The first 4 rows are patterns. Each new row is the sum of 2 different patterns, raised or lowered, with some noise. Before adding, each is slid sideways (what falls off one end comes back at the other), maybe read backwards, and multiplied by a number that may be negative. Names go in the order of the patterns.
(in the rows, 128 means zero)
Known rows, each followed by the names of its patterns:
[109 129 153 135 141 114 136  91 145 142 129 126 144 113 114 120 143 139
 167  97 140 133 141 109 156 116 127 117 112 113 112 169 148 107 114 119
 145 152 123 129 122 141] | K_434
[153 145 123 149 136 106 122 120 106 110 141 126 106 112 158 131  94 105
 139 131 118 102 114 142 147 137 114 104 136 114 115 130 145 126  90 133
 127 132  98 102 133 143] | K_645
[ 95 128 106 133 133 155 161  92 165 124 123 163 150 119 149 122 121 140
 117 112  69 114 123  90 123 125 137 158 135 152 135 135 122  97 115 116
 144 110 156 113  91 134] | K_801
[122 159 122 124 106 136 123 111  93 122 131 131  99 122 112 159 132 149
 120 116 142  98 136 149 128 120 109 152 117 133 101 107 115  88 111 131
 114 116 118 148 150 121] | K_404

New rows, each followed by the names of its patterns:
[ 88 113 134 155 120 116 149 105  98 131 140 179 116 115  86 148 157 115
  63 121 139 133  89 136 136 158 124 136 136 120 119  95  85 112 102 109
 139 100  96 123 148 147] | K_645 K_404
[104 173 152 158 175 146 145 177 138 126 165 144 132  88 142 131  90 140
 129 135 162 147 184 169 146 137 109 153 130 148 122 179 137 102 163 119
 136 109 138 155 185 181] | K_645 K_801
[149 149 192 193 144 142 134 181 194 165 148 157 169 174 171 209 170 172
 165 153 137 200 183 162 152 201 145 158 139 167 169 176 124 181 163 171
 142 209 174 162 154 177] | K_434 K_404
[115 148 109 174 132 118 103 167 147 129 147 129 107 119 112 141 162 149
  99 122 141 169 129 116 143 135 137 110 146 146 152 144 143 108  91 146
 139  91 101 110 144 154] | K_434 K_645
[ 92 133 121 154 139 125 136  87 110 137 150 138 100  87 118 129 141 116
 139 114 110 133 107 118 123 171 107 100 131 138 110 140 148 125  96 114
  73 136 102 114 124 157] | K_434 K_645
[124 135 127  81  87  96 123 124 122 129 112  93 130 111 131 100 164 100
 103  91 119 103 112 113 128 107 112  74 154 129 117 115 153  82 132  97
 136 134 128 114  67 115] | K_434 K_404
[116 125  73 120 137 102 108  81 122  97  69  80  74 143  62 104 116  99
  84 103  79 124 108 101  83 108 128 114 113 117 125  93  74  75 100  93
  73 102  98 144 125 118] | K_801 K_404
[146 142 133 135  93 148 100 124 153 135 158 119 113  94 144 169 129 141
 127 151 139 122 149  88 138 126  96  99 152 150 137 123 139 116 162 160
 131 141 176  79 164 146] | K_434 K_801
[111 132 146 106 126  91 100  90 137 126  92 127 138 107  91 105 142 105
 119  95 127 146 146 154 119  96 137 116 115 107 117 123  92 101 123 125
 110  93 127 143 164 138] | K_645 K_404
[175 133 124 171 185 135 148 163 190 172 167 200 158 130 165 145 135 122
 129 181 181 122 157 149 199 144 140 162 188 167 141 169 184 146 146 115
 160 158 165 158 131 194] | K_645 K_404
[136 111  80 131 138  87 139 136 158 153 143 164 166 145 129 112 146 131
 159 103 154 112 116 150 104 158 116 127 139 162 172  94 169 131 151 175
 162 157 162 130 141 152] | K_801 K_404
[136 173 162 163 150 166 157 160 108 127 132  97 120 164 136 121 129 193
 172 116 126 186 148 138 111 147 156 150 127 135 132 160 114 135 138 192
 151 136 147 140 166  97] | K_645 K_404
[108  76  93 121  86  88  94 134 132 130  84 140 107 113  78 133  95  92
  73  92 100 100 113 118  82 124 104 136 118  95 120  79 123 112 107 116
  97 136  89 117  61 102] | K_434 K_404
[122 151 133 110 100 125 126 150  93  97 101  86 108 116 130 101 123 140
 144  98 143 150 127 113  97 117 128 109  97 127 134 102 108 108 119 148
 140 137 104 122 128 101] | K_434 K_404
[ 73  98  46  58  40  54  70  93  99  65  94 107  77  46  21  80  64  13
  41  53  98  83  76  85  50 105 101  62  74 125  39  80 106  81  82  32
  55  49  93  60  76 100] | K_645 K_801
[154 183 142 127 136 169 175 132 135 126 155 149 127 157 179 148 148 159
 166 128 125 158 148 108 150 169 184 129 141 157 184 164 120 144 135 154
 182 146 181 148 144 118] | K_645 K_404
[ 67  86  88 119 116  84  77 112  97 118  85 116  96  90 112 128  76 128
  96 133  87  95  65 100  90  71  99 119  61  99  83 129 125 117  98 112
 109  95  86 103 119 103] | K_434 K_404
[ 67 118  92  84 122  81 123  75  90  99 101 116  94 124  73 137 117  98
  94  85  83  78  49 100 101 142  67 105 119 104  99 149  85  96 118  58
 110 107 138 119  66  87] | K_434 K_801
[116 139  84  96 126 124 167  98  99  81 107 125 116 164 109 157 131 129
  90 123 125 122  68  96  99 144 113 116 149 129 108 155 104 130 156 113
 149 127 137 120 107 118] | K_434 K_801
[112  82  99 150 109 123 107 134 125 119 133 138 124 121 109 114 108 115
 105 134 113  99 111 131 121 156 128 150  99 129 126  97 122 162  97 110
 100 149 125 138  91 109] | K_434 K_404
[135 133 149 122  87 167 148 136 128 159 177 139 153 176 162 169 198 110
 165 187 148 149 137 172 124 129 126 142 185 113 146 148 157 150 164 156
 181 185 143 176 158 133] | K_645 K_801
[112 149 155 114 128 155 119 110 110 155 118 111  95 139 144 121  93 103
 101 148 112 131 132 118 140 116 140 131 126 133 121 122 113 149 119 101
 112 100 127 135 105 104] | K_645 K_404
[132 126  97 128 110 122 153 141 161 135 165 141 115 109 123 171  74 130
 162 121 102 134 122 156 147 108 121 133 187 161 126 171 145 130 108 107
 156 106 123 120 158 177] | K_645 K_801
[133 159 165 105 150 165 196 159 153 175 175 181 201 133 154 175 137 195
 172 187 158 128 161 141 180 112 157 179 167 188 161 181 149 154 176 175
 186 150 168 172 162 133] | K_801 K_404
[ 99 133 119 140  83 131 141 154 150 132 126  96 100 139 143 151 113  76
 138 127 137  92 127 132 117 144 131 138 138 170  94 110 122 114  99 154
 142 117 102 143  93 131] | K_434 K_645
[114 110  93 155 142 109 150 152 151 183 126 133 139 160 151 103 121 124
  90 127 141 119 167  69 115 133 136 128 111 171 146 195 166 105 173 130
 128 142 157 122 113 141] | K_645 K_801
[175 174 221 204 174 169 190 170 160 152 183 178 184 153 181 172 194 134
 183 187 205 205 198 184 163 188 131 167 223 156 172 164 180 156 189 140
 163 171 133 170 193 203] | K_801 K_404
[175 146 120 110 171 145 112 114 118 171 153 188 116 109 150 134 117 161
 175 151  96 137 107 177 107 115 137 175 139 171 141 174 166 138 155  97
 105 147 169 151 108 107] | K_434 K_645
[135  96  99 118 125 111 109 107  94 140  97 147 130 125 137 130 139  64
 153 128 118 143 142 138  96 113 112 137 164  90 105 114 131 114 130 110
 119 142 103 104 131 180] | K_434 K_404
[107 100 109  71  80  81  82  95  71 121 112 109 108  99 149 106  77 102
 111 110  72  94 109  90  56  85 107 127  93  93  97 135 122  87  69 126
 113 107  61 103  93 104] | K_645 K_404
[119 113 115 118 156 114 146 136 140  95 131 135 127 111 134 127  70 116
 141 163 122 108 107 151 136 111 131 138 122 126 127 145 129 118 139 118
 120 127 101 101 140 151] | K_434 K_404
[183 131 180 137 156 158 132 151 158 161 177 143 167 105 176 120 151 144
 167 101 152 149 168 151 162 161 139 131 165 180 175 130 122 147 153 146
 111 161 136 110 150 133] | K_434 K_404
[ 71 164 111 134 130 127  79 132 109  99  93  87  91  66  80 104  70 132
 105 112 157 134 126 108 107 108  69  66  88 108  72 141  89  97 102  75
 113 109 122  92 148 132] | K_801 K_404
[116 133 164 113 146 142 170 144 146 185 157 109 142 168 157 104 106 146
 154 111 128 122 146 133 152 141 175 145 127 116 160 163 144 101 125 130
 158 139 106 145 113 114] | K_645 K_404
[ 87 120 166 142 102 125 112 142 103 114 129 165 157 130 123 142 154 106
 158 111  99 114 147 118 124 128 170 124  90  77 170 125 119  97 136 123
 161 141 127 124 155 133] | K_434 K_645
[121 104  85  93 115  95 117 120 133 102  99 129  75  95 122  92  80  80
 116 112 127  82  89  91 102  93  94  91 103 106 111 134 107  93 112  89
 111 105 116  96  85  93] | K_645 K_404
[ 84  88  75  75  93 114  90 119 141 121 113  67  85  84 108 129  63 117
 116 115  85  86  90  58 111  85 120 115  66  62  96  89 113  85  63 109
 136 122  88 102 137  87] | K_645 K_801
[153 152 187 100 117 183 175 141 116 108 148 124 110 117 139 114 125 125
 155 137 128 176 148 137 113 158 115 149 175 152 159 115 102 144 135 140
 126 126 101 149 151 133] | K_434 K_404
[150 189 131 155 123 155 149 165 192 173 145 174 163 176 173 169 163 156
 147 145 165 163 148 178 155 176 125 187 203 169 172 194 141 154 134 187
 175 192 115 162 185 159] | K_434 K_404
[124 158 140 114 119 147 132 116 137 143 136 138 139 142 157 117 107 145
 132 138 109 155 139 164 126 119 137 156 150 165 151 134 147 110 131 154
 121 128 126 162 154 148] | K_801 K_404
[ 86  91 151 114 105  67 135  95  87  99 109 142  95  67  97 132 146  98
 108  82 143 116 112 148 144 107  88 125 119  95  62  92 123  98 139 131
 124 123 123 105 136 108] | K_645 K_404
[134  95 155 115  92 146 134 117 115  99 118 136 126 118  76 122 120  80
 113 113 112 128 133 133 112 115 133 101  90  97 137 109 133  95  84 132
 108 126  95 110 128 130] | K_645 K_801
[125 115 124 146 138  92 117 114  93  92 160 110 118  98 129 100  99 123
 115 126 111 108  88 112 139 138 130  86  86 126 124 134 138 121 108  97
 138 110  97  92 151  93] | K_434 K_645
[152 168 120 146 133 142 160 186 129 149 142 153 148 174 129 140 123 144
 110 140 179 138 157 158 164 115 132 169 169 145 127 131 176 151 159 161
 164 168 111 151 129 151] | K_434 K_645
[ 73  88 127 119 101 116 109  98  88 116 126  84 106 114 122  68 107 117
 118 107 100  77  84 104 127 100 135  88 107  90 109 116 115  92  97 114
 107  85  78 108  99  89] | K_434 K_645
[172 171 117 159 140 156 179 180 165 145 152 135 148 173 142 122 133 141
 154 125 175 161 170 141 143 183 187 144 146 138 165 128 118 159 140 139
 151 148 153 147 155 157] | K_434 K_404
[114  97 110  63 128  89 100  67 139 100  83  67  52  61  79 109  98  87
  80  85 120 126  74  92 100 113  46  85 140 113  92  73 105  77 115  90
  74  79 114  94  69  91] | K_434 K_645
[ 88  85 135  78  89 125  83  88 118  97 105 105  90 128 130 189 102 121
 147 120  99 117  71 100  77  89  93 105 165 133 109  85 121  92 138 140
 102 137 117 119 103 118] | K_434 K_801
[148 147 136 124 130 159 145 158 161 155 148 142 152 154 141 133 113 125
 151 151 164 146 153 140 157 154 164 139 167 144 119 158 169 161 162 127
 150 129 142 114 164 159] | K_434 K_801
[206 175 180 135 179 102 186 200 156 182 174 160 142 146 152 143 223 102
 171 167 143 123 191 131 162 155 134 153 157 243 188 143 175 153 176 176
 131 154 133 165 138 164] | K_434 K_801
[108  61 120 136 101  63 135 127 103  81  89  89  98 111 125 113 133  98
 127 100  94  86 130 108  95  82  99 122 103 115 108 105  74  79 130 154
 106  82  70  91 108 107] | K_434 K_645
[105 129 120  97 162 142 148 118 112 133 120 144 118 133 129 123 126 137
 120  96 124 143 112 116 122 172 124 127 132 138 148 149 100 128 167 110
 134 150 126 167 122 154] | K_801 K_404
[112 103 120 118 123  88 130 102 128 145 138 127 134  82  78 113 131 132
 121  89 142 125 118  88 148  86 104 116 118 117  91 133 126 101 114  88
 105 142 137 104  92 127] | K_434 K_645
[139 150 117 146 139 125  96  82 133 118  59 102 113 144 119 103 125 105
 147 164 108 122 159  84 139 143 146 120  99 116 107 140  83  96 130  92
 135  94 101 103 117 128] | K_645 K_801
[104 128 115 140 106  95  87 118 158  92 133 129  92  92  88 158 112 135
 106 135 138 136 113  93  89 135  96 110 105 121 125 113 113 108 124 143
 123 100 140 152 149 123] | K_645 K_404
[146 166 150 129 141 168 126 134 111 132 145 112 125 137 144 150 131 139
 168 148 138 160 147 151 127 152 150 122 101 139 133 127 108 132 144 186
 142 158 131 154 154 106] | K_645 K_404
